The rows come from 5 hidden closed curves, with some noise, and rows from the same curve form a group. Each curve winds through 6 dimensions. The rows are also pushed far along 4 directions, which tell nothing about the answers.
In the rows, 128 means zero.
Some rows, each with its group after it:
[135 138 146 111 126 138 162 140 130  75 122 137 120 117 163] -> z678
[ 61 140 120 100 117 129 117 166 123 135 137 147 168 193 120] -> z283
[136 146  84 150 103 178  47 105  83 140  97 160  67 110  96] -> z678
[134 136 114 115 122 149 119 139 121 102 115 142 125 141 135] -> z40
[190 146 153 136 151  72 159 103 144 158 148 108 146 104 130] -> z359
[142 136 125 113 124 160 107 127 121  67  97 135  97 119 138] -> z359
[119 130 131 111 129 118 136 134 127 116 134 138 134 144 139] -> z359
[111 153 102 115 106 160  84 126  99 118 116 152 123 149 107] -> z678
[107 142 139 136 135 120 100 131 141 170 136 122 106 136 112] -> z40
[118 121 110 129 116 143 127 128 115 126 132 135 125 130 120] -> z283
[133  93 138 127 133 106 151 110 129 120 146 114  95  89 119] -> z40
[130 138 125 103 123 142 137 129 125  91 123 137 153 146 149] -> z40
[ 73 116 133 106 128 129 112 139 136 154 143 132 145 161 124] -> z40
[115 119 135 110 115 166 146 164 125 119 125 154 132 133 168] -> z40
[109 149 125 102 103 170 172 185 107  67 113 178 142 148 183] -> z628
[ 62 148 113 130 109 155  92 162 126 134 114 134 150 194 126] -> z678
[125 117 143  98 120 137 153 137 125  86 134 130 109 114 149] -> z359
[ 33 115 122 127 133 116  99 149 147 149 134 118 156 198 106] -> z283
[135 130 125 142 133 127  84 131 131 161 112 121 121 133 109] -> z359
[100 144 114 140 107 142 110 154 121 149 119 137 156 180 142] -> z678
[ 82  97 106 138 112 158 163 165 116  82 112 147 148 140 144] -> z40
[123 111 124 139 140 117 100 130 135 174 138 116  95 108  75] -> z678
[112 125  95 124 110 207 112 168 108  67  82 175 105 134 153] -> z40
[ 64  64 116 165 162 125 140 152 161 115 112 116 121 119  96] -> z628
[137 176 115 136 126 128  48 113 120 160 113 132  92 152  98] -> z40
[118 153 106 129 112 151 100 151 113 121 101 154 150 173 144] -> z628
[173 138 136 151 133 117 107 104 127 138 119 115  73  89 118] -> z628
[140 163 129 136 104 126 118 113 112 163 137 135 140 149 153] -> z283
[160 143 139  96 109 137 131 113 118 119 141 122 137 132 154] -> z359
[169 151 140 131 145 111  71  86 141 156 123 110  80 111 110] -> z359
[117  78 125 167 149  81 101 116 145 165 124  86 109 125  82] -> z628
[174 139 140 122 138 114 134 109 135 101 121 118 117 114 141] -> z628
[ 49  87 132 109 130 123 147 182 141 140 140 143 159 171 137] -> z628
[181 186 128 123 114 151 126 119 116 117 113 144 153 137 163] -> z628
[175 191 132  94 103 179 122 137 101 116 118 180 123 128 187] -> z359
[121 121 142 126 115 117 190 141 130 111 140 130 167 144 182] -> z283
[230 150 136 132 108 127 133  91  99 116 126 128  66  65 152] -> z628
[110 129 118 119 127 121 130 141 123  95 122 136 136 150 124] -> z283
[165 126 127 144 118 123 169 103 122  84 123 111 143 115 160] -> z678
[126  93 139 147 140 103 166 129 143 132 137 103 146 108 122] -> z359
[101 112  92 152 136 178  39 138 122 138  90 140  47 106  61] -> z678
[165 221 166  77 116 105 136 110 134 152 161 119 199 182 169] -> z283
[121 123 127  96 126 132 159 156 123  97 141 136 148 132 118] -> z678
[116 102 118 126 119 175 118 179 118 100  99 163  67 112 145] -> z40
[158 170 129 123 119 118 118 134 119 129 124 136 126 146 136] -> z678
[ 94  90 121 133 138 108 144 166 133 117 128 129 120 134 103] -> z678
[142 122 119 129 123 139 130 160 126 107 109 138 124 139 144] -> z40
[160 117 111 139 113 131 157 126 104 111 126 143 122 105 138] -> z283
[119 157 116 123 125 115  91 121 116 142 127 139 129 158 110] -> z283
[140  85 111 168 143 123 150 105 136  98 120 103  91  80 101] -> z40
[156 128 129 108 118 153 118 138 115  98 109 144 111 121 153] -> z628
[199 193 145  83  92 151 129  98  96 122 147 141 119 113 164] -> z359
[132 132 127 155 144 126 107 110 140 146 114 121 129 119 118] -> z359
[162 148 115 118 121 139 130 133 111 105 115 149 140 133 140] -> z283
[199 194 159  95 128 120  99  85 126 131 138 119  99 109 139] -> z359
[112  94 128 128 137 140 120 136 131 118 122 132  82  97 112] -> z628
[ 95 105 121 107 116 129 172 147 118  97 143 133 174 145 133] -> z678
[115 164 129  73 123 166 125 148 124  96 123 164 178 172 159] -> z628
[111 150 128 129 127 159  72 134 138 167 121 128 114 146 119] -> z283
[105 146 116  97 136 183  78 163 124  81  94 168  81 130 111] -> z283

New rows, each followed by its group:
[137 131 134 137 145 123 135 134 155 120 119 111 143 139 136] -> z40
[118  91 125 147 147 102 125 146 148 138 127 109 100 125  99] -> z40
[179 148 150  90 127 126 139 138 126 105 128 140 112 117 160] -> z359
[127 103 122 117 128 143 130 125 127 106 124 133 119 119 137] -> z40
[ 59 104 107 148 122 125  97 177 125 143 109 139 124 174 106] -> z40
[171 150 149  96 117  87 124 111 123 179 166 111 145 144 130] -> z359
[122 117 124 123 103 149 187 157 114  84 124 144 160 140 181] -> z283
[113 157 141 101 124 130 104 156 130 130 125 145 115 158 136] -> z40
[154 111 118 143 135 117 137 123 135 129 130 113 115 114 117] -> z40
[134 114 137 144 136 137 137 114 144 118 120 117 105 105 148] -> z283
[174 136 120 115 121 143 151 125 116  82 122 136 114 110 146] -> z40
[153 146 138 131 121 111 140 125 121 138 143 124  98 109 125] -> z40
[ 95 128 123 114 119 131 141 138 122  90 131 134 125 146 130] -> z283
[ 73 131 133 113 147 148  74 155 158 160 123 125 133 167 102] -> z283
[116 141 140 120 136 122 105 139 142 141 130 114 123 144 109] -> z283
[ 87 116 123 115 123 122  94 134 130 148 134 125 132 168 115] -> z359
[131 121 151  83 140 137 192 180 143  69 130 141 165 130 159] -> z283
[154 183 136 119 104 157 122 118 118 128 119 141 156 153 184] -> z678
[136 164 110 122 119 160 110 139 111  89 100 168 107 140 152] -> z628
[123 103 126 120 140 128 126 136 131  81 112 130 100 117 121] -> z628
[135  97 107 151 133 131 127 120 130 126 120 115 127 118 110] -> z283
[137 117 143 133 137 133 147 159 148 125 116 126 131 130 158] -> z40
[130 118 141 139 137 127 123 152 147 151 118 123 124 135 143] -> z40
[123 122 128 109 144 106 137 132 139 121 141 119 151 139 103] -> z283
[161 129 124 148 128 111 150  94 122 127 135 112 140 104 124] -> z359
[ 99  85  93 200 142 106  47 103 133 223 119  92 101 120  35] -> z628
[ 54 171 149  62 115 165 144 183 147  89 131 149 220 228 189] -> z283
[146  70 113 147 151 126 151 148 132  80 104 130  85  75 102] -> z283
[113 106 126 121 128 119 173 123 132 108 146 117 162 132 133] -> z40
[ 82 104 109 126 122 142 125 137 121 110 125 137 132 142 118] -> z40
[159 168 113 115 105 151 114 131 100 144 125 159 145 142 142] -> z283
[ 35  90 117 132 125 139  95 156 130 139 117 139 136 169 115] -> z40
[123 198 104  96  84 200  89 153  92 115 106 179 163 185 163] -> z678
[138 163 155 113 127 113 136 126 138 158 153 122 135 135 139] -> z40
[ 62 141 145  58 120 174 182 182 147  84 138 158 243 207 201] -> z40
[ 81 113 141 126 149 118 112 136 158 134 132 109 120 144 110] -> z283
[135 138 137  94 118 172 168 160 120  91 123 172 141 120 185] -> z283
[157 125 109 125 122 152 130 128 113  73 108 142  94 106 133] -> z40
[120 159 141 132 121 100 116 121 131 173 150 110 136 155 121] -> z678
[ 99 124  90 124 121 170  80 178 102  97  90 171  82 133  92] -> z283
[121 112 124 136 124 144 123 107 130 144 136 112 133 112 115] -> z678
[195 222 132 107 108 169  74  88 102 117 109 147 114 122 148] -> z359
[145 144 111 117 118 163 120 147 115  88 107 153 109 132 142] -> z40
[127 148 124 144 118 132 121 144 124 153 126 133 131 145 132] -> z40
[ 98 132 110 132 122 164 118 166 121  84 101 154  97 137 127] -> z40
[ 47  77 125 153 135  97 124 123 148 203 157  98 179 164  98] -> z40
[156 126 138 131 118 112 149 140 117 126 131 130 104 111 141] -> z40
[141 101 158 113 143 103 188 140 152  94 138 114 138 114 163] -> z628
[152  63 124 172 141  92 125  98 130 162 137  85  79  65  75] -> z628
[142 142 133 138 111 108 151 112 122 164 149 118 164 146 155] -> z283
[113 135 137 141 133 133 105 110 143 155 128 118 117 137 140] -> z283
[ 76  90 119 127 139 100 149 158 136 121 132 132 162 161 118] -> z283
[149 140 134 109 148 120 106 114 142 145 141 117 121 118  92] -> z283
[162 111 125 144 137 145 154 129 138  67 101 115 108  97 145] -> z678
[147 167 132  81 120 128 139 153 118 128 143 149 178 158 133] -> z283
[ 99 113 123 107 138 154 130 149 133  99 123 150 111 121 124] -> z283
[155  79 139 111 136 131 217 140 133  72 137 128 153  84 160] -> z678
[191 197 135 115 118 116  90 107 122 186 138 127 147 158 141] -> z40
[153 162 126 104 118 172 115 162 118  85 105 165  77 121 153] -> z40
[111 151  95 162 121 147  42 124 111 153 102 140  54 130  77] -> z40
[104 134 112 151 119 141  93 125 125 124 103 126 131 160 134] -> z678
[ 90 117 131 128 139 138 109 138 141 101 115 125  85 126 115] -> z283
[109  78 120 170 159  98 138 150 146 127 109 122 114 110  99] -> z359
[174 143 133 124 117 133 110  98 121 152 134 112 129 118 136] -> z359
[163 136 138 122 125 112 180 140 135 113 132 122 181 147 172] -> z678
[176 162 134 120 128 110 133 106 123 114 134 119 125 123 133] -> z40
[116 129 137 128 122 107 122 154 128 162 136 128 130 152 131] -> z40
[102 118 128 156 131 126 125 154 139 142 118 123 118 136 123] -> z40
[128  84 111 189 143 113 130 123 141 146 110 103 119 111 105] -> z628
[142 104 148 138 146  67 168 123 147 186 164 106 156 122 125] -> z359
[ 63  80  96 139 122 161 119 154 116  82 104 147 100 129 110] -> z40
[154  88 134 188 142  39 147  70 143 191 159  63 127 104  97] -> z678
[147 188 122 110  89 162 122 133  97 126 125 162 151 161 177] -> z283
[188 208 143  94  98 138 130 127 108 137 131 155 168 169 199] -> z628
